The same things were measured in two ways. Each way mixes the same 6 hidden numbers, adds some noise and spreads widely along 3 directions of its own, which tell nothing about the thing.
Some things both ways: the first way, then the second way.
[ 10   7  24 -11   9  -7 -14   2 -16   2  -5  -8  16 -30  23   3  -3  -7
 -12   2]
[-12  16  -8   3   9 -10 -29  30  44  -4]

[-19  13  13   4  -2  -5  -9  -8   3   2  -9 -15   4  -1  -8  15   6 -28
  -7 -17]
[ 22   7   9 -36   7  34  -8  10 -20  -5]

[ -8 -26  15 -13  -5  -3   4   1  16  13   6  -2 -24  14  19 -10   0  14
 -13   0]
[  8  10   3 -12 -16 -11  -1  -3  12  32]

[ -7  -5  10  -5  -5  15  -2  -2   5   6   8   3   3   9   5  -9   8 -14
  -5  -4]
[  4  -2  20 -41  17 -21 -19  26  24  13]

[  8   9   3   0   2 -20  -5   3 -29  -8  -5 -16   2 -19   5  15  -8   8
  13   6]
[ -9  29 -11  31 -25  15  14  22 -11   2]

[ -8  -2  21  -3 -13  -3 -10 -11   4  -5  10  -6  -9 -11  10   5   5   4
  -7  -7]
[  3  -1  18 -22  -8  -7  -4  -2  14  20]

[ 26 -11  23 -26   9   2   9   7 -11  12   9  -5   2  -6  12  -3  -7  13
 -10   7]
[-24   1  14  15   7  -9 -25  11  44 -14]

[  0  18  13   5  -9 -10  -5 -13 -13 -16  -5   2   5 -28  -7  13   5   1
   4  -3]
[-25   8   2  15 -17  36   9  -1   3  -3]

[-16  -5   5  -3 -10  16  -4  -6   3  -1  19  -8   2  13  10  -5   9 -11
  -3  -1]
[  4  15  39 -17  15  31  -5  36 -14   6]

[ -5   6   4   5  17 -26  -5   0 -16  -4 -21  -3 -11 -16  11   0   0   6
   5   4]
[ -2  33  -8   0 -26   7  17  12  23  -9]

[ -9  16  11   4  -3  -3  -4  -8 -12 -10  -2 -13  13 -13  -2  11   5 -20
  -1  -2]
[  1  18  14 -12   6  33   2  25 -23 -17]

[  3 -19  24 -18  -2  -4   7   2   5   9   8  -9 -12   1  17  -5  -2  13
 -16   2]
[  1   2  10   0  -5 -15 -16   1  21   8]

[ 26  -6  14 -21   1  15  -4   7 -19  10  27 -12   9   6   5   7  -3   5
  -1  -3]
[-22 -13  20 -10  25 -18 -28  26  23  16]

[ -4   6   3  10 -22   5  -7 -14  -2 -12  11  16 -11  -6 -15   5  11   7
  11 -12]
[ -8  -2  28  -2  -9  16  13  -2 -15   2]

[-19  -4   7   1 -10  10   3 -10  12   2   8   0  -9  17  -7  -1  12 -14
  -5 -11]
[  7   7  23 -29  -2  38   6   7 -27  15]

[-11  -3  17  -6 -13 -13  -2  -1  -3   3  -2 -21   0  -7  12  12  -4  -4
  -7  -4]
[17 16 -5 -5  2 -5 -8 15 -8  8]

[  4   2   3  -2  -4   0   0  -3 -21  -9  17 -15   3  -2   3   7   1   7
  11   8]
[-18  11  31   6   3  11   6  28   1   1]

[ 31  -9  16 -23   3  13  -5   9 -19  13  29  -9   5   5   4   4  -1   9
  -2  -3]
[-24 -10  17  -3  18 -22 -32  24  29  12]

[-15   4   4   4 -23  10   0  -7  16  11  -9  12   0  10 -19   4   5 -25
  -4 -21]
[ 18 -13  17 -37  22  32 -34   5  -6 -17]

Other things, the second way, with their names:
(290): [ 16  11 -16 -23  -6  41 -29  -7  20 -13]
(302): [ 16  10   6 -13   9   5 -11  29 -20   7]
(371): [-12  14  12 -13  -5  33 -10  12  21 -25]
(293): [  5   9   8  17   9   8  -9  23 -29  38]
(69): [-23   7  10  -3   9  -2 -20  29  26   3]
(3): [ 16  28  -1  -4  -8   9  -1  26 -20  13]
(284): [ 20  18 -26  -3 -21  20  -6 -11   7  10]
(479): [ -2  20  18 -11   2   4   7  36 -14  41]
(506): [ 15   2  23 -43  17  22 -19  29  -8 -38]
(244): [ -1   4  24   3  19  22  -7  32 -18   7]
(362): [-10  21   9  -3 -27   5  17   6  20 -39]
(248): [ 7 16  0 -7  1 24 -8 13 -6 13]
(120): [  5  -3  57 -36  13   0  12  22 -22  13]
(441): [ 32   7 -15  -1   9   9 -18   8 -12   2]
(82): [-10  16   8   3 -14  -7  -4  10  33 -25]
(356): [-23 -14  11  17   9  12 -27   4  14 -17]
(8): [ -5  16   7  -1 -21  -9  18   8  -3  22]
(449): [ -4   0  19   3  19  -9 -16  25   0  38]
(100): [ 13  23   4 -23 -13  -7   1   6   9  27]
(256): [ -6   9   4   7 -31 -45  10  -2  34   0]
(209): [-24   8  19   9   1  17 -22   7  42 -20]
(438): [ 12  19 -11 -26 -27   0   7 -10  24 -10]
(483): [-13  24  12  23 -11   1  20  28  -9   9]
(11): [-26  12   3  31  -2   9   0  26   0   1]
(56): [-18  -2  28  -1  18  33 -11  20  -7 -20]
(375): [ -7   8  24 -19   4  -6 -15  18  43 -19]
(462): [  0  -3  16 -17   7  30 -19  -1  24 -18]
(168): [-15  -6  33 -27  -4  -2   9  11   6 -19]
(310): [-21   8  28  -1  20   6  -6  49  -2   4]
(64): [-15   6  20   3  -8   1   5  11  15   3]
(63): [-11 -10  13  -9  -3 -12 -17  -5  16  30]
(145): [  0  33  18  -3 -20   7  18   9  11  21]
(453): [ -6  22   5  20 -11 -14   4  25  11  -6]
(16): [  8   0  37 -32   6  48  -3  -3  -7 -26]
(68): [-1 11  8 -8 -8 -5 -9  9 20  7]
(328): [ 11   8 -10  10 -26  44  -1 -29  -6 -17]
(358): [ -6  -6   8  11  -1  14  -8  -5  -8 -12]
(472): [ -3  19 -30  22   7  13 -31  27  12 -36]
(312): [-14 -14  -5   1 -14 -12 -22 -18  44 -12]
(363): [-12  -5   0  10 -20  13  -3 -23   4  42]
(179): [-17  13   9   1 -11   1   3  16   9  -3]

Some of these things the first way, each followed by its name:
[-23   6  17   8 -17 -25 -10  -6  11   1 -24  -4 -13 -22   8  12  -3  -5
  -8 -12] -> (284)
[ -6   8   8   9  13 -19  -8  -3   1   3 -29  13 -15 -10  -4   1   5  -5
   1 -14] -> (438)
[-12   0  14  -5  -8  -5  -3   1  -6   2   1 -27   6   1  10  14  -3 -11
  -6  -1] -> (302)
[  2  -1 -17  -2  12   4  17  14  -7  17 -11  -4   0  38 -23   0  -1 -23
   9  -4] -> (506)
[ 24  10  20 -10 -13   4  -6  -7 -15  -2   9   5  10 -21 -13  13   1   0
   0 -15] -> (356)
[-20   4  17   2 -28 -24 -10  -2   0  -1 -13 -24   0 -19  10  25  -7  -8
  -7 -10] -> (441)
[ 22  -2   8 -13  20  -8  -4   7 -25   5   7 -15  -4   3   2   8  -3   8
   5  -1] -> (179)
[-19  -2  13  -1 -18  10 -15  -8   2  -7  22 -10   1  -2  18   1   8  -4
  -5  -2] -> (479)
[  6   7  -2   3  11   6   2  -3  -3   6 -14  24   1   1 -13 -11   7 -14
   4  -5] -> (371)
[  5   6  25  -8  -2  -3  -7 -10 -12 -11  12  -7   3 -23  11   5   4   7
  -6   0] -> (64)
[ 10  10   5  -2  10  10  11 -10 -14  -6   4   5   6   4 -20  -2  10  -9
   4   0] -> (168)
[ 10   2  20 -12   6 -14  -5   0 -22  -7   4 -18   5 -26  22   7  -3  11
  -2  11] -> (453)
[  0  -9  11  -8   2  -9   0   2  -3   4   2  -9 -10  -2  11   1  -2   8
  -3   2] -> (68)
[ -8   1  12  -5 -20   7   4  -6  -7  -5  15 -18  12   0   6   6   2 -11
  -5   3] -> (244)
[ 14   4  -6  -4  -6  21  -7   4 -21  -1  23   5  14   6  -5  -1   4  -3
  14   1] -> (310)
[  2  19  -3  10  -5  -8 -13  -5 -15  -6  -8   3  -2 -12 -18  17   2  -8
  16 -16] -> (462)
[ 12   6  20 -10 -10   2  -2  -6 -18  -8  13  -6  15 -24   9   4  -1   5
  -2   4] -> (11)
[ 19  -2   0 -11  26 -12  -1  13 -27   6   0 -20  -3   7   2   8  -4   6
   8   3] -> (375)
[ 14   0  -3  -7  -5 -12  14  17 -16  12 -27   2  12  -7  -5   3 -18  -8
   4   8] -> (472)
[-11  -1   4   1  -9  -4 -15   2  -2   4   0  -5  -6  -1  10   3  -1  -4
   1  -7] -> (3)
